All rows are made from the same 12 directions, up to rounding. Whole rows:
[[-0.96  0.95 -0.80  2.36  2.73  0.43 -2.26 -1.40 -0.90 -0.89  0.34  0.05
   0.36  0.92  2.48  0.37 -0.14  0.53 -1.93]
 [ 2.01 -0.43  3.97 -0.59 -0.93  1.02  0.28 -2.01 -0.15 -0.28 -0.37  0.32
  -2.87 -0.88 -1.13  0.07 -2.28  0.56 -0.14]
 [-0.73  0.38 -0.41  2.24 -2.51  1.86 -0.87  2.33 -2.36  2.20  1.34  0.15
   1.57 -0.10  0.85 -1.74 -0.60 -2.65  1.08]
 [ 1.65  1.39  0.97 -0.23  2.67 -2.10  0.87 -3.42 -1.21  0.02  1.97 -2.51
   2.05  1.78 -0.99  1.61  1.09 -0.18 -0.14]
 [-2.81 -1.44 -0.47  2.22 -2.93  4.15 -1.39 -3.72 -1.60  1.43  1.85  0.26
   0.18 -2.66  0.61  2.14  0.15  3.74 -0.82]
 [ 0.54  1.34 -1.25  4.60  0.05  0.71 -2.26 -0.95 -1.38  0.54 -0.19  1.42
   0.53  0.04 -0.58  0.90 -1.05 -1.34  0.63]
 [-1.05  0.47 -2.67 -0.26 -0.94  2.56 -0.42  2.56 -1.15  3.68 -0.39 -1.68
   3.35 -0.75 -0.71 -1.92  0.80  0.51 -0.82]
 [-1.56  2.22 -0.08  2.13 -3.16  1.46  0.70  0.40 -0.24 -0.48  1.61  0.44
  -0.43 -1.78 -1.90  1.16  1.73 -1.02  0.65]
 [ 0.72 -1.88  0.03  0.55 -0.72  1.24  3.36  0.30  1.02  0.07 -0.17  1.43
   1.12  0.13  1.05  1.22 -1.29  0.66  1.58]
 [-2.03 -1.20 -1.63 -1.87 -0.53 -0.78 -3.08 -3.43 -0.53 -0.21  1.80  0.24
  -0.86 -0.32  0.13 -1.76  2.02  2.36 -0.21]
 [-1.59 -3.63 -0.22 -1.17 -0.30 -0.63 -1.08  3.00 -1.94 -0.46  2.08  0.27
   0.48  1.44  3.60 -5.99 -0.17 -2.16  1.10]
 [ 3.96 -0.51 -0.02 -0.68  3.90  0.25 -1.99 -2.36 -0.70  1.32 -0.04 -0.46
   2.55  1.34  1.27 -1.91 -0.75  1.92 -1.17]
 [ 4.11  0.71  1.03 -1.15  0.35  1.08  0.62 -3.95  1.40 -1.47  1.63  1.25
   0.01 -1.47 -3.36 -1.83  1.96  2.98  0.40]
 [ 0.29 -2.57 -3.08 -4.07  0.12 -1.13  3.65  3.67  2.00  2.20 -2.89 -1.35
   2.64  0.21 -2.80 -1.45  0.47  0.95  1.35]]

The start of a row, then its end:
[-1.17 -1.30 -0.30 -0.60 -2.45  3.39 -2.07  3.03 -1.77  1.74  1.06 -0.29
  0.58 -1.83  0.60 -5.39]  [ 0.47  0.12 -0.76]
[ 2.36  3.01 -1.08 -2.06 -2.12  2.97  1.26  3.07  1.50  5.63 -1.95 -0.70
  3.86 -0.92  0.53  2.53]  [-0.02  0.85 -0.60]
[-0.31  1.95  0.34 -2.50  0.98 -3.66 -3.80 -1.53  0.34 -0.77 -0.08 -0.35
 -2.55  1.04  0.46  0.11]  [ 1.19 -0.72 -0.95]
[-0.20  0.51 -0.86 -1.11 -0.71  0.02  1.13  0.74  0.06  1.84 -0.65  0.04
  0.65  1.13 -0.24 -0.81]  [-0.85 -0.86  0.90]
[-0.96 -1.48  0.42 -0.88 -1.37  0.11  0.71 -0.05  0.22 -0.93  1.24  0.33
 -0.58 -0.72  0.41 -0.48]  [0.85 0.56 0.58]
[ 3.26 -4.89  1.02 -0.78 -0.17  1.89  0.95  3.48  1.30 -0.52 -0.88  2.49
  0.87 -1.05  2.99 -3.00]  [-1.75  1.07  1.04]
[-2.16  2.03  3.18 -0.32 -0.46  0.06  0.25 -0.97  1.04 -2.18 -0.03  1.06
 -4.37  0.68  3.62  2.63]  [-1.49 -0.53 -1.56]
[-1.30  1.16  0.40 -0.28 -0.86 -1.76  0.67  3.50  0.01 -2.12  1.55 -0.85
 -0.39 -0.21 -0.40 -1.20]  [ 2.58 -3.02  0.38]
[ 1.20 -0.75  0.04  0.16 -2.54  0.02 -0.46  0.52 -0.67  2.05  0.01  1.52
  0.14  0.31 -0.02 -0.82]  [-1.57 -1.74  2.45]
[-0.97  0.92 -1.79 -1.60  2.64 -0.38  0.30 -2.65  1.05  0.31 -0.99 -0.87
  0.54  1.15  0.07  1.09]  [ 0.48  2.76 -1.67]
[ 0.20 -1.58  4.81 -0.32  0.03 -1.67  1.21 -4.21 -1.56 -3.69  4.40  1.05
 -3.13  2.15  2.45 -1.92]  [-1.09 -1.66  1.68]
[ 1.00  2.66 -1.66 -0.47 -0.78  0.18 -3.57 -1.89 -0.18  1.85  0.85  3.37
 -0.33  2.20  2.55 -3.17]  [-0.71 -1.11  1.12]
[ 0.18 -1.44  1.22  1.71 -0.50  0.95 -3.90 -1.08 -0.15 -1.44 -0.68  2.82
 -3.40 -1.09  2.09 -0.78]  [-1.95  0.68 -0.55]
[-1.88 -0.87 -2.24 -0.54 -3.59 -0.62 -1.40 -1.38  1.09  1.49 -1.01  3.43
 -2.00  0.19  0.87  1.31]  [-1.25  0.19  2.50]
[-1.99  0.18 -0.42 -2.72 -1.82 -2.18 -1.44  5.55  0.39  1.11 -0.24  0.01
 -0.19  1.17  4.67 -0.49]  [ 0.46 -3.38  0.31]
[-1.68  1.85 -0.32 -1.16 -2.62  0.92  0.00  1.97  2.29 -2.14  1.02  1.70
 -1.81 -2.06  0.56 -0.38]  [ 3.07  0.43 -0.46]
[ 0.71 -2.30  3.20  0.79 -4.15  1.72  1.87 -2.93 -0.74 -0.60  3.59  1.14
 -0.59 -2.04  0.11  1.94]  [0.13 0.95 2.26]
[ 1.93  0.99  3.80 -2.20  1.25 -2.19  1.62 -5.06 -0.39 -1.83  2.72 -1.96
 -1.21  0.79 -2.10  0.93]  [1.16 0.59 0.01]
[-2.84  4.39 -0.56 -3.27 -2.22 -0.35  3.80  1.37  1.36  1.22  0.50 -1.92
  0.08  0.65 -1.73  1.29]  [ 2.30 -1.17 -0.13]
[ 1.27 -1.23 -4.32 -0.90  0.83 -5.15 -0.79  0.13  0.95  0.54 -0.88  0.46
  2.29  1.32 -2.68  0.61]  [ 1.95 -1.15  3.20]
[-0.78 -1.06  3.39 -6.04 -0.58 -3.30 -1.70  0.01  0.54 -1.40  0.91 -2.21
 -3.43 -0.51  0.97 -0.58]  [ 1.78  0.40 -1.41]
[-2.28 -1.05  0.84  1.60  0.34  1.72  1.05  0.61 -0.26 -2.77  0.25  0.29
 -2.01 -0.79  0.00 -1.86]  [-0.41  0.37 -1.05]
[-3.16 -0.51 -1.30  0.31  1.47 -0.68 -2.04 -3.32  0.53 -2.18 -2.29  0.25
 -4.23 -0.67 -2.95 -0.19]  [-0.50  2.57 -1.72]
[ 1.92 -2.40  1.35 -3.18  1.26  1.69 -0.36 -2.29  1.10 -0.34  0.11 -0.11
 -0.18 -1.33  0.81 -1.55]  [ 0.30  4.69 -1.76]
[-0.78  1.51  0.26 -3.99 -0.19 -2.55  1.32 -0.25  1.31 -1.89  0.78  0.27
 -2.57  1.52 -1.87 -3.82]  [ 1.55 -1.29  0.89]
[-0.90  1.67  0.59  0.71  1.78 -1.04 -1.45 -1.44 -0.42 -2.68  1.35  0.64
 -1.95  1.37  1.11 -1.95]  [ 0.52 -1.06 -0.83]
[ 1.44  1.74  0.34 -2.16  0.12 -1.61 -1.20  3.65  1.64  1.65 -3.10 -0.06
 -0.56  0.53  1.52  1.60]  [-1.00 -1.65 -0.71]
[ 1.09 -0.75 -2.37  2.07  2.23  1.06 -1.22  0.91  0.25 -1.28  1.35  0.38
  3.59 -1.01  1.67 -0.55]  [ 2.77  1.75 -0.96]
[-0.27 -0.73 -1.01 -0.96  0.41  0.61 -0.55 -3.00 -0.67  1.32  1.89 -0.24
  2.00  0.71  1.91  0.05]  [ 0.75  2.19 -0.13]
[-4.48 -4.12 -0.17 -0.29 -4.72  0.21  1.50 -1.38 -0.63 -0.04  1.24  1.32
 -2.34 -0.79  0.30  0.83]  [-0.99  0.44  2.69]
[-1.88 -1.53 -0.77 -1.97  0.21  0.79  0.07 -0.86 -0.58  0.78  0.65 -0.11
  0.10  1.15  1.87 -2.77]  [-0.52  1.24 -0.34]
[-2.63  3.15 -2.03 -0.38 -1.87  2.30 -1.25 -2.51 -1.31  3.91 -0.37 -1.33
  0.19 -0.25 -2.63 -0.02]  [ 0.02  1.28 -1.10]
[-3.70 -1.05 -0.39  0.40 -1.31 -1.56 -1.02 -3.79 -2.10  0.91  0.68 -0.75
 -1.85  1.14 -0.65  1.52]  [-1.26 -0.33  0.96]
[-3.23  2.80  0.18  0.00  0.03 -1.55 -4.24 -0.57 -2.72  2.41 -1.77 -1.85
 -3.10  1.95 -0.42 -0.71]  [-2.48 -2.91 -1.56]
[ 0.17 -3.01  1.44  1.96  3.11 -1.21  0.01 -1.92 -3.09 -0.98  0.28 -2.56
  0.11  1.03 -2.01 -1.52]  [-1.84 -0.55 -0.19]
[ 2.42  3.32  4.59 -3.42  2.75  0.07 -0.19 -2.08 -0.92  1.42  1.06 -2.83
 -0.06  2.37  3.07 -0.07]  [-1.17 -0.09 -3.02]
[-0.07  0.94  1.54 -5.88 -0.03  1.09  3.71  0.72  2.31  1.07  0.72 -0.56
  0.74  1.55  4.40 -0.25]  [ 0.34  1.73 -1.21]
[ 0.57 -2.45 -0.75 -0.89  1.53 -2.57 -0.12  5.24 -0.30  1.98 -2.88 -1.05
  1.78  2.05  2.83  0.19]  [-2.40 -2.90  0.64]
[-0.19  0.73 -2.45  0.81 -0.19 -0.68 -1.38 -1.79 -1.12  0.50  1.73  1.75
  0.83  1.88 -0.30 -3.45]  [ 0.43 -1.36  2.03]
[ 1.64 -1.31  0.75 -2.92 -0.57 -2.65  0.72 -0.02  1.22 -0.17  1.44 -0.79
  1.45 -0.36  1.08  2.72]  [2.35 0.58 1.03]
[ 4.27  0.77  2.45 -3.21  0.93 -1.69 -0.31  4.45  1.56 -1.34  0.60 -1.19
  1.06 -1.07  0.68 -1.48]  [ 2.85 -1.22 -0.85]
[-0.16 -0.22 -0.90  3.11  0.98  1.84 -2.98 -1.40 -3.12  2.73  0.68 -1.41
  2.79  0.06  1.41  0.77]  [-0.95  0.50 -1.22]
[-2.84  0.11 -1.20 -2.04 -1.69  1.94  0.60 -0.26 -1.79  4.52 -0.68 -3.73
  1.54 -0.70 -2.62 -0.01]  [-0.08  1.57 -1.24]
[ 1.10  0.63 -1.40  0.49 -0.38 -0.93  1.06  2.76 -0.09  2.09 -0.20 -0.93
  3.46  0.48  0.15  1.98]  [ 0.69 -1.87  1.20]
[ 0.26 -1.85  0.47 -0.79 -4.21  0.25  1.68  0.07 -3.22  3.72  3.85 -0.78
  3.06  1.07 -0.16 -2.47]  [-0.23 -2.82  4.01]
[-1.53 -0.17 -0.89  2.83 -0.92  0.84  0.63 -1.65 -1.17 -3.03  4.50  1.42
  0.64 -0.32 -0.25 -2.55]  [ 2.74 -0.51  1.50]
[-0.15 -1.51 -3.69  0.35  0.26  2.68 -0.30  4.12  1.11  0.59 -3.93  1.85
 -0.18 -1.18 -3.14 -6.28]  [-1.23  0.85 -0.09]
[-0.35 -7.95  3.85  0.71 -1.29  0.70  2.20 -0.73 -2.43 -0.93  0.34 -2.13
 -1.23 -2.38 -2.00  0.27]  [-2.61  1.48  1.05]
[ 1.10  2.58 -0.40 -0.95  1.59 -1.40  1.07 -1.47  1.71 -1.24 -0.95  0.36
 -1.03  0.87 -2.58 -0.01]  [ 0.68  0.13 -0.07]
[-0.06 -0.34 -0.36  3.50  0.31 -0.61 -2.78 -3.12 -1.66 -2.68  2.01  0.87
 -1.25 -1.09 -2.87 -1.50]  [ 1.40 -0.12  0.63]
[ 1.45  1.13  4.22 -0.46 -0.13 -0.52 -1.95 -0.52 -1.78 -0.96  2.33 -2.23
 -1.18 -1.06 -0.17 -0.26]  [ 1.13 -1.12 -1.45]
[ 2.43  0.72  1.47  1.34 -0.72 -0.18 -2.76 -0.20 -0.02 -0.24  0.04  0.69
 -0.64 -1.69 -0.15  1.85]  [ 0.34 -0.25 -0.19]
[ 2.51  2.20 -0.73 -0.59 -0.29  1.67 -0.04 -1.14  2.16  0.13  0.30  2.08
  0.90 -0.86  0.18  0.26]  [ 1.44  2.05 -0.16]
[-2.51 -0.55  1.13  1.14 -0.43  2.13  2.12  3.05 -0.76 -1.09  0.97 -3.17
  1.13 -2.47 -0.30  1.43]  [ 1.91  0.58 -2.22]
[ 0.96 -0.96  1.49 -0.87  2.53 -2.50  0.57  4.44 -0.03 -0.48 -1.30 -1.60
  0.78  1.78  3.17  0.37]  [-1.16 -2.81 -0.62]
[-0.66 -1.63 -2.71  0.37  0.13  1.23  2.10  2.45  0.42  1.73 -1.94  0.05
  2.30  0.24 -0.46 -0.66]  [-1.00  0.42  0.69]
[ 0.09 -0.82  0.78 -1.96  0.43 -0.62 -0.19  1.07 -0.72  1.96 -2.20 -1.52
 -0.83  0.87 -0.87 -1.36]  [-2.31 -0.71 -0.40]
[-1.76 -2.80  2.47 -3.92 -2.03 -0.61  0.85  0.00 -1.27  0.81 -0.59 -2.09
 -3.25 -0.31 -2.83 -3.34]  [-1.65 -0.19  0.35]
[ 0.23  2.00  0.24  0.43  1.00  0.66 -1.70 -0.12 -0.17 -0.65  0.19  1.25
 -1.16  1.05  1.49 -2.64]  [-0.56 -0.85 -0.89]
[ 1.27 -1.66  1.15 -4.07  3.00 -2.34  0.31 -0.31  0.20 -0.67  0.67 -1.97
  0.77  1.61  1.60 -1.93]  [ 0.79  0.86 -0.93]
[ 1.17  1.38 -0.56 -0.10  1.79 -2.80 -0.84  1.34  0.69 -0.57 -2.18 -0.20
 -0.84  1.02 -1.88 -0.07]  [-0.28 -1.98  0.13]
[-3.71 -1.92 -1.65 -1.18 -2.31 -0.53  2.13  0.16 -1.78  1.68  1.71 -0.97
  0.97  1.51 -0.33 -2.03]  [-0.04 -1.39  2.27]
[-0.08 -0.88 -3.34 -1.59  2.77 -3.11 -1.77 -4.43  0.58 -0.52  1.63  2.30
  1.24  3.74  3.59 -1.30]  [0.77 1.19 1.45]
[ 0.20 -2.55  1.31 -0.05  0.21  1.68  2.61  0.39 -1.27 -0.97  0.87 -1.30
  0.17 -0.75 -2.90 -4.22]  [-0.35  0.45  0.28]
[-0.72  1.44  0.90 -0.46 -1.13  0.87  1.52 -0.68  2.02 -0.39 -1.37  0.30
 -1.76 -1.33 -0.47  4.04]  [-0.10  1.62 -0.95]
[ 0.92  0.16  1.31 -1.73 -2.97 -0.94 -2.44 -1.41 -0.04  2.17  0.88  0.58
 -0.54 -0.58  2.02  3.07]  [0.04 0.03 0.86]
[ 1.04 -0.56 -0.32  2.80 -0.65  1.91  0.43 -2.30 -3.27  2.88  4.26 -1.23
  5.59  0.59  2.11  1.48]  [ 0.65 -0.06  1.26]
[-2.62  1.17  0.24 -1.42 -1.66  1.70 -2.18 -0.57  0.54  0.59 -0.92 -1.97
 -1.89 -3.45 -1.54  2.57]  [ 1.91  3.31 -3.30]
[ 0.47  1.95  3.80 -1.32 -0.49 -1.00  1.02 -0.55 -1.20  0.82  2.02 -1.26
 -0.39  2.17  3.25  1.57]  [-1.16 -2.67  0.06]
[-2.74 -0.45  0.52  1.86  0.24  5.64  6.61 -0.28 -0.87 -1.53  1.66  0.20
  0.33  0.73 -0.83 -5.05]  [-1.61  0.91 -0.26]
